The rows are grouped in 3 ways, from coarse to fine. Each group lies inside one group of the grouping before and may be the whole of it. The rows also spread widely along 13 directions, which tell nothing about the answers.
Known rows, each followed by its group in each grouping:
[  1   2  23  26 -21 -44   7  38  -9  19   3  14 -12 -49  38   8  -8  34
 -18  16  13 -26 -20  -8 -15   6 -44 -31  27 -41  24] | kage Z452 nos
[ 22  -1  36  -5  57  37  13  14 -20   0   8   6  15   5  37   0  12 -16
 -49  13 -44  30  11 -16  19  -2 -76 -33 -11 -23  33] | kage Z698 rozo
[-17  -9 -33   2 -31 -38 -47   3 -25  35   7 -31  16  17  29  19 -55  69
   4 -29  -3 -10 -12 -13  10 -56  44  26  40  13 -31] | Vava Z212 tiso
[-12 -23   7 -11 -23  68 -45  -3   2 -24 -40  -6   2 -19  -5 -21  32  13
  37 -36  -7  -2 -10 -10   5   3  53  13   9  32 -52] | kage Z548 vizof
[ 18   0  34 -56  14  32   8  29 -27 -14  -3  14 -32 -41  41  -9  37  -3
   3 -31 -67  46   5 -30   0   9   0 -27  15 -33 -16] | kage Z698 bina
[-28   8 -11 -20  52 -12 -31  -3   5 -45   9  -5  -6  17 -21   8 -25 -25
  42  -5 -15  20 -13  32 -15   5 -22 -25 -45 -18 -42] | kage Z452 setif
[ -8  -8 -54 -56  20 -32  52 -52  -4  36   5 -71  -6  24 -17 -15 -21  15
 -20  22  15  17  17   6  12 -39  22  65  22  16  -8] | Vava Z212 bod
[ 11 -14  18  -3  35  18   4  15  -2  12 -11  -3  10  47  11  -6 -17 -16
 -23 -21   3   1  20 -28  17   2 -55 -13 -19  14  12] | Vava Z212 lanil
[-28  -2   7   5 -31  25   7 -31  -7 -26   5  -5 -12 -53 -37 -17  28  -2
  25  24  -2 -10 -20  17 -29  32  30   2  11 -26  -7] | kage Z948 Kuput
[ 14   3 -17  29 -34 -16 -17  15   3  39 -10 -11  -5   2  15  16 -46  27
  12 -24  20 -22 -19  -8 -37  22 -19   8  12  20   7] | kage Z548 ver
[-15   5   3  12 -27  32 -40  11  15  -7   1 -21 -14 -12  12  -1  12  48
  23 -42  12   1 -35   6   4 -27  -7   1   9  16 -46] | Vava Z885 ser
[ -6   8   2  25 -42  -7 -33  12   1   1   2   7   5 -36   3  24  17  21
  26 -11   0   5 -34   7 -39  38  -9 -17   2   5 -12] | kage Z948 Zubib
[ 33   8 -25 -29   7  -4  11  19 -25  21  16 -20  -8  35  10   6 -17   2
  16 -32 -20  24  15 -34   9 -23  -5  22  12   8 -16] | kage Z548 Sog
[ 22  22   7  -3  -2  47  12  13  20  -1 -17  19 -47   2  21 -28 -35 -12
  20 -35 -13  -3  14 -15 -14   4 -14  -7 -12  -5   8] | Vava Z885 refar
[-28 -15 -21 -25  21 -45 -19   0  11  -8 -23 -17  13  12 -21  22   5   2
   3  15   8  15 -16  22 -24  16 -16   2 -19   1 -25] | Vava Z885 Kaze
[  8  -9 -40 -63  17 -11  15 -12   1  -6 -37 -30 -23 -21   5   4  -8  11
  10  19 -24  21   6  15 -34  -7   2  23  21 -12 -20] | kage Z548 ver
[ -8   4   0 -55  30 -61  39  15  -7  11  13 -11 -53  -3  11 -16 -58 -23
  40 -24  -2   6   4 -16 -28  35  -9 -14 -13 -31 -10] | kage Z948 Zubib
[-16 -22   7  -1  15  15  -8 -10  -9  24 -38 -31 -16 -29  24 -19 -49  32
  -4  -1  -2 -29  -9  -4 -22  13  -4   6  13  -1  -3] | kage Z452 nos
[ -1 -10   1 -49  29 -59  -9  48 -19  -2  18 -16  -5  28  10  22   3  -5
  28 -39  -3  32 -11 -19   1   7 -28 -15 -14  -5 -44] | kage Z548 vizof
[  3   4  13   6 -26 -43  47  33  13   3  35  12  -9  37 -53  -2  44 -39
  19 -21  68  -5  -7 -25   7  36 -33   1 -25   2  -8] | Vava Z885 Kaze
[ 25  22 -63   5 -50 -32  -4   8  24 -17 -11   2  -9  -4 -28  25  -5  13
  53   3  24   0  -8  27 -34 -16   3  23  18   8 -38] | kage Z452 nos
[ -6  11  35  -8 -15  31  31 -16  10  33  15 -31 -26 -35  16 -27  46   9
 -28 -20  14  19 -20  -8   0  30 -22  -5   0  15  16] | Vava Z212 lanil
[  4  20  -3   2  10  -7  -3   5  -1 -19  21  28   8  -2  15   1  -7 -15
  -2   8 -23  18   3   7  18 -24   0 -19  -1 -26   8] | kage Z698 rozo
[-19  -7 -39  11  18 -33  -7 -37  -4  40 -13 -44  30  14 -14  23 -38  22
 -31  42   0   1  -7  18 -33  11 -14  28  -6  13  22] | Vava Z885 ser
[-24 -24  22   3  12  -4 -11  20 -25 -12   4   5  -4   4  -6 -15 -31  -8
  18  -8  -1 -32  -2 -22   5  10   9 -15  -2 -29  -9] | kage Z548 vizof
[ 20  31  13   0 -23  61  37 -16  -3  -3  35 -27 -35 -67   5 -13  78  19
 -19  20 -16  28 -26  13  -7  -9 -41   0  27 -28  17] | kage Z548 Sog
[ -7   9  -3  11 -10  -3  21 -33  48  19 -24  12  27   2 -19  -9  53 -33
 -35  20  40  22  -3  19  -2  45  -5   7 -35  46  37] | Vava Z212 bod
[-46  -5 -13  23 -26 -34 -20  -7  16 -27 -13  23  -9 -25 -11 -10 -42  15
  13  27  25 -47 -16  26  -7 -19  27 -14  15 -36   0] | Vava Z212 bod
[-10   4 -13  22 -68  11  19 -20  48  -1 -19 -20 -16 -42 -46  -4  63  11
  14  10  71 -12 -36  32 -39  42 -24  12   9  30 -12] | Vava Z212 lanil
[-16 -45 -11  -5  43  32 -20  -6  -1 -34 -45 -17  22  33 -38   6 -24 -12
  14   8   9 -18   5   8  -9   8 -39   5 -13   8 -34] | kage Z698 bina
[ 13  20  -8   5  22   4  17   6  40 -16   1  -3 -15  28 -19  10   2 -30
   2  -5  31  19  -9  30 -23  22 -98 -24 -45   4   6] | Vava Z212 tiso

New rows. What belongs after each?
[-16 -23 -16  30 -23 -28 -30  14 -14   7 -35  28  30  -8  24   9 -43  44
 -25  40  -3 -51  12 -13   7 -47  26   8  44 -30  23] | Vava Z885 refar
[-33 -10   5  20  -2 -74  27  -2  -8   9  30   4  12 -10 -38   9  -8 -24
  -3  37  39 -24 -22   9 -22  51 -17 -15 -10 -29  20] | kage Z698 rozo
[  3  16  -5 -51   5 -10  68  -8  21  -7   0  -4 -54 -28  -4 -33  20 -19
   3  14   6  11  12   2 -10   0  -3   9   6 -34   6] | Vava Z885 refar
[-40 -25   8  15 -26  -9 -31 -13   3  19  -5 -10  36  12 -18  -5  23  15
  -4 -19  34 -11 -20  -9  19  14  43  17  -5  42 -18] | Vava Z212 bod
[-15  -4  -5   2  14  -8  25  -9   7   1   0 -29 -13  -7 -27   1  -1   5
 -17  37  18 -10 -15  18 -26  14 -56   1  -5 -24  11] | Vava Z885 Kaze
[ -1  28  20  60 -29  24  -9   8  26 -12  39  22  12  12 -12 -16  30  -9
  13 -25  57 -15 -21   6  41 -16 -26 -16 -22  18  -4] | kage Z452 setif
[-20 -34   3 -25  12 -23  41  -1 -34  -4  27 -52   1  -9 -49   2  45   1
  -7  40  25  -8 -14  -6  -3  12 -36  16  18 -31 -17] | kage Z548 vizof
[-16   9  36  38 -16  24   5 -15 -33   3  53  20  27   4 -21 -23  29 -23
 -11   8  -1 -13   4 -29  45  -2  41  -2  -7 -15  21] | kage Z452 setif
[ 40  25  -4  37 -60   5  18  28  32  24 -13  20  -5 -16  26   2  31  31
 -26   0  35  -6  -7  -9   3 -19 -42   4  28  10  28] | Vava Z885 Kaze
[-43 -20  18  -6   0 -66  13  -5 -15  22  23   1  20  -9 -13  -4  14 -13
 -11   5  26  -3 -17 -12  12  35  29  -4  -7  -8   7] | kage Z698 bina
[-15 -12  42  17 -11  -5  41  10  -4  16  18 -12 -19 -38  18 -32   7  22
 -20   8  48 -36 -19 -14  17   4 -43 -15  24 -29  19] | kage Z948 Kuput
[ -5 -36   9 -24 -19   1  -3  14 -29  14 -19 -25   4 -14 -19   7  34   7
  18 -12  -1  -1 -11 -31 -28  50  12  14  14  13 -29] | kage Z548 vizof
[ 20  -6   6 -47  30  25  26   1  13  23 -68   3 -31 -27  37 -27  -8 -23
  -7 -12 -26  19  19 -20 -34  54  -4  -3  -9  15  21] | kage Z548 Sog
[ 17  32 -22  21 -37  28  48 -52   8  39  29 -33 -23 -11 -40 -16  -9 -20
  20   1  17   6  -5   6 -43  54   3  34 -11  24  28] | kage Z948 Zubib
[  1 -11  19   0 -26 -14  22  25  -6  20   5   2 -14  -7  23 -16   0  27
 -17 -14  30 -25   0 -31  23 -22 -14  -4  33 -15   5] | Vava Z212 tiso
[ 30   6  -8  36  -7  32  40  -9  37   8 -34  22  -4  35 -29 -27 -41 -49
  17  -5  50 -29  25  -6 -20  48 -38   9 -30  30  35] | kage Z948 Kuput
[ 11  13 -23  12   0  34 -21 -22  34   6 -28  -8  17   4  24  -5  -5  15
   1 -12   9  17  -1  19  10 -21 -12  12  -6  46  -3] | kage Z948 Zubib
[ -7 -20  15 -26  -7 -41  47  10 -13  23   1   9   7   3  -4 -16  31 -14
 -28  13  22  -5  17 -36  22  13  15   7  13  -9  20] | Vava Z212 bod
[-12 -15  20  19  28 -17   7   5 -17 -18 -14  34  30 -20  -5   6   7 -22
 -37  69 -16 -19  12   2  -2  15 -27 -28  -6 -52  44] | kage Z452 nos
[ -4 -22 -18  12 -54 -45 -35  39 -35  22 -25   1 -11 -24  10  33 -56  58
  23  -1 -20 -39 -14 -26 -57   9  19   4  52 -32 -15] | Vava Z885 Kaze
[ 12  12  26  15  -1 -15 -22  22 -38  46  18  11   3  -5  45  15 -47   3
  -1 -35 -55  20  -6 -36 -36  52  -6 -29 -13  -7  31] | kage Z948 Kuput
[  4 -25  13 -21  19  13  26  27  -3 -30 -10   6 -16  40 -17 -23 -14 -19
  11 -13  25 -29  28 -30  33 -28 -35  -5   8 -21 -20] | Vava Z212 lanil
[-26  10  60  10  -3 -16  11  28  11  -8  36  27 -21 -13   4 -19  32 -26
  -2 -27  28  -1 -23 -12  12  39 -33 -53 -31 -21  10] | Vava Z212 lanil
[-16  10  14  -4  10 -18  24 -14   0  14  37 -17   2 -29  18 -12  30  10
 -31  13  11  18 -24  12  25 -14 -17  -8   9 -13  10] | kage Z698 rozo
[-55 -22  26 -14   9  -6   6  -8  29 -34 -21  13 -14 -19   1 -59 -10  -6
  24 -12  57 -38  -9   8  44 -16  38 -10  -2 -10 -28] | kage Z948 Kuput
[ 14  -2 -19   7 -54 -24  -5   8   3  18 -30  31  24  -9  19   5  10  18
 -17  10   1  -7  19 -20   6 -17  45  14  38  12  18] | Vava Z212 lanil
[ -9  14 -27  46 -60  16 -34 -21  42  25 -42  -2 -13 -53  39 -14 -48  56
  11 -18  30 -30 -31  29 -23 -11  31  12  34  31   0] | kage Z698 bina
[-17  11 -16 -17  21   8 -13 -26  35  -9 -19 -38  -1 -27   8  -4  29  21
   0   2  14  31 -30  48  -5  -9 -25   6 -15  23 -30] | kage Z452 nos
[  1  20  -1  23  -9  14 -40  23  -5  -4  11  14 -10   2  40   4 -46  37
   7 -25 -28  -5  -7  -7  12 -53  -4 -16  12 -23  -6] | Vava Z885 ser
[ 28 -11 -28 -10  -2  -8   3   2 -12   6 -28 -10  26  11 -28  34  24 -10
   4  23 -13  19   9  -5 -38  34 -23  20  -1  16  -8] | kage Z452 nos
[ 18  27  -5  46  -5   0  -2 -14  18  29  -9  40  32  28   7   7 -28 -36
 -37  15  -7   8  19   0 -15  33 -14 -13 -40  17  74] | Vava Z212 tiso
[-65  -9  17 -34  17 -29 -43  -4  34 -20 -23  -1   0 -34  25 -24  36   7
  21 -35  26  20 -44  27  24   8  49 -20 -26  25 -46] | kage Z548 Sog
[-20  -6  22  -1  -3 -27  24  -3  11   5  -4  34  19  -7   0 -20  34 -26
 -37  24  20  -3   9 -10  26  15  19 -11 -10  -8  36] | Vava Z212 bod
[-30  -9  27  52  -4   2   6 -27 -41  44  33 -16  23 -16   2  -4 -30  20
 -63  46  -9 -34  -8 -11  -4  13 -13  -8   9 -36  69] | Vava Z212 tiso
[ 15 -19 -28 -44 -15 -31  20  34  36 -34 -49  21  -6  24 -16   2  30  -9
  26  -8  47   0  18  -6  12 -22 -16  12  15  12 -44] | Vava Z212 bod
[-16 -46   4 -13   3  19 -32  11 -30  10 -34 -14  17  28   7  -6 -35  28
   1 -26 -10 -26  12 -39  16 -17  27  16  23  15 -28] | Vava Z212 bod
[ 15   1 -28  -5 -36 -11  25  -5   9   5   4  -2   9  39 -35 -12   6 -17
  41 -29  46  -2  13 -19  16  -2  32  39   4  36 -28] | kage Z948 Kuput
[-21 -22  31 -13  40   8   1   9   2 -26 -10   9  12   7  -6 -13  18 -25
   3   3  12   0   1  -5  18  18 -35 -25 -26  -9  -7] | kage Z948 Zubib
[-29 -42  -6 -51  64 -51 -27   9 -20  -7 -33   0  40  43   4   9 -34 -19
   5  -6 -18  13  16 -14  15   4  24  -1 -16   9 -33] | kage Z698 rozo
[-10  67  -3  82 -59  24 -40 -39  24  18  41  38  15 -65  56 -10  -6  35
 -32   7 -23  13 -32  39  23 -42  54 -17  13  -5  59] | kage Z698 bina
[-14 -28 -22   7  23   7   5 -36 -23   8 -11 -31  37   6 -17   2 -22  16
 -32  54  -2 -20   7   9   9 -24  -4  28  26  -9  12] | kage Z698 rozo
[-34  -2   7  29 -21 -49 -22   7 -11  21  44  -2  24  -3  15   5  -8  32
  -8 -14  28 -11 -30  -3  39 -31  22  -4  16  -6  -6] | kage Z698 bina
[-18 -18  13  24  13  19 -11 -20 -41  37  25 -47  35  -3 -10  14  23  21
 -38  20 -13   5 -24 -10  -6  23 -28  11  -1   6  23] | kage Z548 Sog
[ -3 -36  -3 -17  27 -29  31   3 -13  12 -30 -30  11 -11  -8   6   8  13
 -30  48  22 -18   2  -3 -12  10 -53  11  18 -16   4] | kage Z452 nos
[-23 -36 -21 -39  11 -76  14  14  37  26 -41 -31  29  40  -6  -1  31  19
 -16 -11  87   1  -8  -5  33 -12 -14  34  -1  53 -39] | Vava Z885 Kaze
[  3 -31 -28  27  14  21 -45  -6 -34   0 -25 -16  62  24   1  28 -21  32
 -31  47 -28 -16  12  -4   9 -43 -13  19  26  -2   9] | kage Z548 vizof
[ 10  26   7  17 -16  10 -18  12  37  -2 -31  48 -11 -23  38 -21 -15 -19
  10 -23   1   2  -1   4  -8  23  18 -27 -21  12  23] | kage Z548 vizof
[  3  -4  -2  20  26   0   5  -7   9   6 -11   1  34   0  14   7  12   0
 -55  48   9   0   0  16  11 -12 -57  -9  -5  -8  47] | kage Z548 ver
[ -1   5  32 -16 -24  26   9  13   8  -7 -16  -6 -46 -86  23  -7  46  18
  17  -5 -10  14 -34   8 -52  56 -40 -32  13 -21  -9] | kage Z948 Zubib
[-29 -16  25  -3 -10   8 -15   7   0 -18  -8  11   0 -16  -5 -12  26   2
   1  -5   5  -7 -15  -4   7   9   8 -17   1  -9 -13] | Vava Z212 bod
[ 28  -8 -10  32 -24 -19   5  30   4  38 -13  -1  12  45  -3  19 -33   3
  -6 -19  38 -22  10 -28 -18  20 -59   3   1  28  17] | Vava Z212 lanil
[-10  11 -26 -15  -1 -34   9 -17  12  27  -8 -22 -14 -11  -7  12 -13   3
   1  11  -3  17 -12  15 -53  40  -7  13 -13   3   9] | Vava Z885 refar
[  6  15  -8  -7  -1 -27 -18  18 -33   6  54 -10  11  20   3  30  -3   8
  24 -25 -27  31 -10 -16   3 -11 -11  -6  -2  -9 -20] | kage Z948 Zubib
[-35 -73  35 -41  39 -29  21  22 -49  20 -12 -46   3  29 -12 -21 -31  10
   8 -21  32 -40   5 -56  17  21 -15  11  14  -7 -37] | kage Z948 Kuput
[ 17   5  26 -16  -5  31  20  26   7  11  -5 -11 -33 -11  26 -17  24  17
  -4 -34   6  10  -6 -25   6  -3 -42  -6   8  -1 -11] | Vava Z885 ser
[-11  -9  -2 -57 -14 -27  18  38  19 -56 -20  25 -64 -13 -12 -24 -11 -13
  65 -30  20 -16   2  -5  -5 -11  15 -16  15 -41 -59] | Vava Z212 bod
[ 24  39   3   7 -16  -9  34   7  34   1  22   7 -10 -28   8   1  68 -10
 -10   4  29  35 -19  21   3  10 -52 -14 -14   3  12] | kage Z452 nos
[ 15  31 -12   1 -12 -28  23   2  14   2  26  20 -10  -1  -1   1  -1 -26
  15  -9   6  21  -6   7  -5  12  -2  -9 -10  -4   7] | kage Z698 rozo
[-38   1 -23  27 -41 -44 -13 -32  17  14  -5   0  19 -21 -11 -12 -24  16
  15  11  42 -26 -18  19  -4   4  63  19  10  14   2] | kage Z948 Kuput
[ 15  12  16  19  12  -6  14  -5  -9  35   1  11  23 -15  21   5  16 -11
 -45  26 -17  15   5  -9  -7  32 -25 -10 -15  -2  53] | kage Z452 nos
[ 16   4  -6  -2 -33  -7   0  25  11  -4 -32  34 -31 -11  -4   4 -26 -16
  34 -18  -7  -9   4 -12 -55  49  -1 -16  -3  -7   3] | Vava Z212 bod
[ -7 -11 -54   1 -27 -24 -18 -22  -7   5  -4 -18  35  47 -61  31  -9  -5
  26   5  13   4   3   6 -24  10  31  41  -6  30 -26] | Vava Z212 tiso
[-22  -4  16 -21   3  44 -33  -7 -24 -10   7 -41 -30 -48  22  -5  -4  45
  30 -27 -39  13 -33   4 -22  -1  -4 -10  19 -15 -43] | kage Z948 Zubib
[-20   5 -12   1  22 -28  -7 -12  23   7  -6   3  16  28  22 -15 -35   2
 -24   1  24  -4  10   9  39 -43   2  -2  -9  10  12] | Vava Z212 lanil
[-17  -9 -20  19   7 -37 -20   7  10 -11  -4  -7  13   1 -20  32 -22   5
  12  15  20  -4 -28  30 -34  22 -52 -15 -10  -9 -11] | kage Z698 bina
[ 47  49  -2   3   9  55  16  -5  22  12   0   8 -22  -8  27   4  18 -15
 -23  -2 -46  50   7   9 -32  16 -59 -13 -26   1  43] | Vava Z885 refar
[-12   6 -16  17 -23 -37 -13  16  17   5   6   2   6   9  -6  17   4  19
   8  -4  31  -5 -21  10  -8  -7 -19   3  -2   3 -11] | Vava Z885 refar
[ 21  17   4 -32 -18  32  11  30  -3 -12  18 -33 -66 -22  -2   9  24  24
  45 -45 -18  25 -26  -5 -46  11 -56  -5  10 -20 -47] | Vava Z885 refar
[ 18  15 -40   9  10 -42  -8  18  23  -2 -13  21  21  59  -8  23 -37 -15
   3   2  13   7  17   5   0 -20 -28   4 -22   8   6] | Vava Z885 Kaze
[-40   0   2 -23   1 -24  -1 -20  12   8  11 -18  14 -19   9 -13  53  21
 -24   8  16  21 -19  13  33 -28  34  15   2   6 -11] | Vava Z885 refar
[-24  -8  19  -2 -18  40 -19 -10 -31  -1  -1  -7 -10 -41  11 -17   2  34
  -9   8 -45  -9  -8 -15   0 -16  47   4  29 -32  -2] | Vava Z885 Kaze
[ 11 -13 -21 -12  -4  18 -12  -7 -10  -2 -20 -29  20 -10 -18  30  33  17
  11  14 -16  25 -10   7 -36  23 -35  13   8  17 -23] | kage Z948 Zubib
[ 23  23 -20 -15 -47  -6  54  -8  31  -1   0  -1 -31 -55  -2 -13  51   5
   9  16  31  13 -15  19 -13  -1  -6  14  37  -4  -5] | kage Z698 rozo
[-14  18   7 -28  26  25  -1 -13  -3 -46  15  18 -24 -17  -5 -19  -7 -31
  35   0 -41  22   6  11   0  -2  18 -22 -19 -37 -12] | kage Z948 Zubib
[ -7   5  -1  -9 -14   5   3  -2   3  -8   3  10 -12  15 -15 -15 -11 -18
  22 -22   0  -2   9 -11   2   4  27   1  -5   1 -11] | Vava Z212 lanil
[  4  -8 -19  23 -30 -42  15  23  18   9  -8   0  -4  20  -9  -4 -42  14
  30 -17  73 -43  -5  -7   0  -7 -29  10  16   8 -14] | kage Z948 Kuput
[ -3  17  -1  33 -14  22 -12 -19   1   4  21   5  26   8   8 -12  -3   7
  -6  -3   4   2  -2   4  30 -28  15   5   0  10  13] | kage Z948 Kuput
[  0 -17 -11 -15  13  35 -50  21 -10 -74  -1  30  48  81 -52  20  40 -39
  40 -25 -19  23  25 -14  43 -38  13  -2 -25  14 -61] | Vava Z212 lanil
[ 58  23 -32 -18 -46  -4  -1  45 -10 -22 -18  25 -33 -46  28  38   0  25
  35   1 -52  23  -1  -1 -56 -10 -26 -14  54 -37 -19] | kage Z698 rozo
[ 41  10 -31  43 -67  -3 -10  30  21   3 -13  40  25  37 -15  16  -3  -4
  41 -30  46 -20  12 -23   6  -5   1  18  11  43 -11] | kage Z948 Zubib
[  2  -8   3   2  23 -16 -16  39   0  -4   3  -9  11  35  11  23  -5  21
  -8 -13  13   4  -8 -10  14 -29 -74 -14  -5  -5 -19] | Vava Z885 ser
[ -2   3  48  -5  12  66  13  -5 -22 -15  25   7  -8  -2 -13 -21  40 -32
 -14 -10 -34  19   6 -21   7  26 -15 -23 -24 -22  17] | Vava Z212 tiso
[  5  13  16   4 -26  58  12 -14  -1 -34   6  24 -16 -35 -37 -14  44 -39
  30   1 -23  12  -8   4 -26  49  19 -12  -8 -13  -4] | kage Z698 rozo
[  1  -4 -23  -7  15 -39 -35  21 -20  24  -1 -28  20  22  17  45 -25  37
 -14  -2 -27  23 -14  -1 -24  -9 -40   2   2   0 -12] | Vava Z885 Kaze
[-43 -32   8 -22   9  -8 -22   5  12 -19 -32 -17 -12   1  -7 -15 -15  14
  22 -22  27 -23 -14   3   0   1   2  -7   1   4 -45] | Vava Z212 lanil
[-14 -25  32 -11 -12  33  -9   9 -23   3 -35  25 -14 -24  35 -36 -28  17
 -11 -10 -29 -33  19 -42  16 -12  51  -8  33 -22  10] | Vava Z212 bod
[-29  -5  17   4 -26  -1  -1  10   4  -5  15 -18 -44 -13 -14 -18 -25  16
  36 -36  36 -31 -29  -2 -15  12  -9 -12   3 -17 -31] | Vava Z212 tiso
[  2   4   5 -44  11  -4  21  15   9 -49  15  14   0  13 -31   6  80 -36
   7   3   3  44   4   7  18  -4 -27 -16 -20 -18 -27] | Vava Z212 tiso
[ -5  19  15 -11  24  48  14 -24 -31   8  54 -41 -30  -1  10 -18 -20  10
 -15 -12 -43  20  -4  -4   8 -26 -21  -4  -2 -33   9] | Vava Z212 tiso
[  5  16  12  34 -42  -9 -13  30   2  31  26   1  -1   8  28   0   0  41
  -7 -40  25 -10 -20 -23  26 -30 -10   1  16   9  -2] | Vava Z885 Kaze
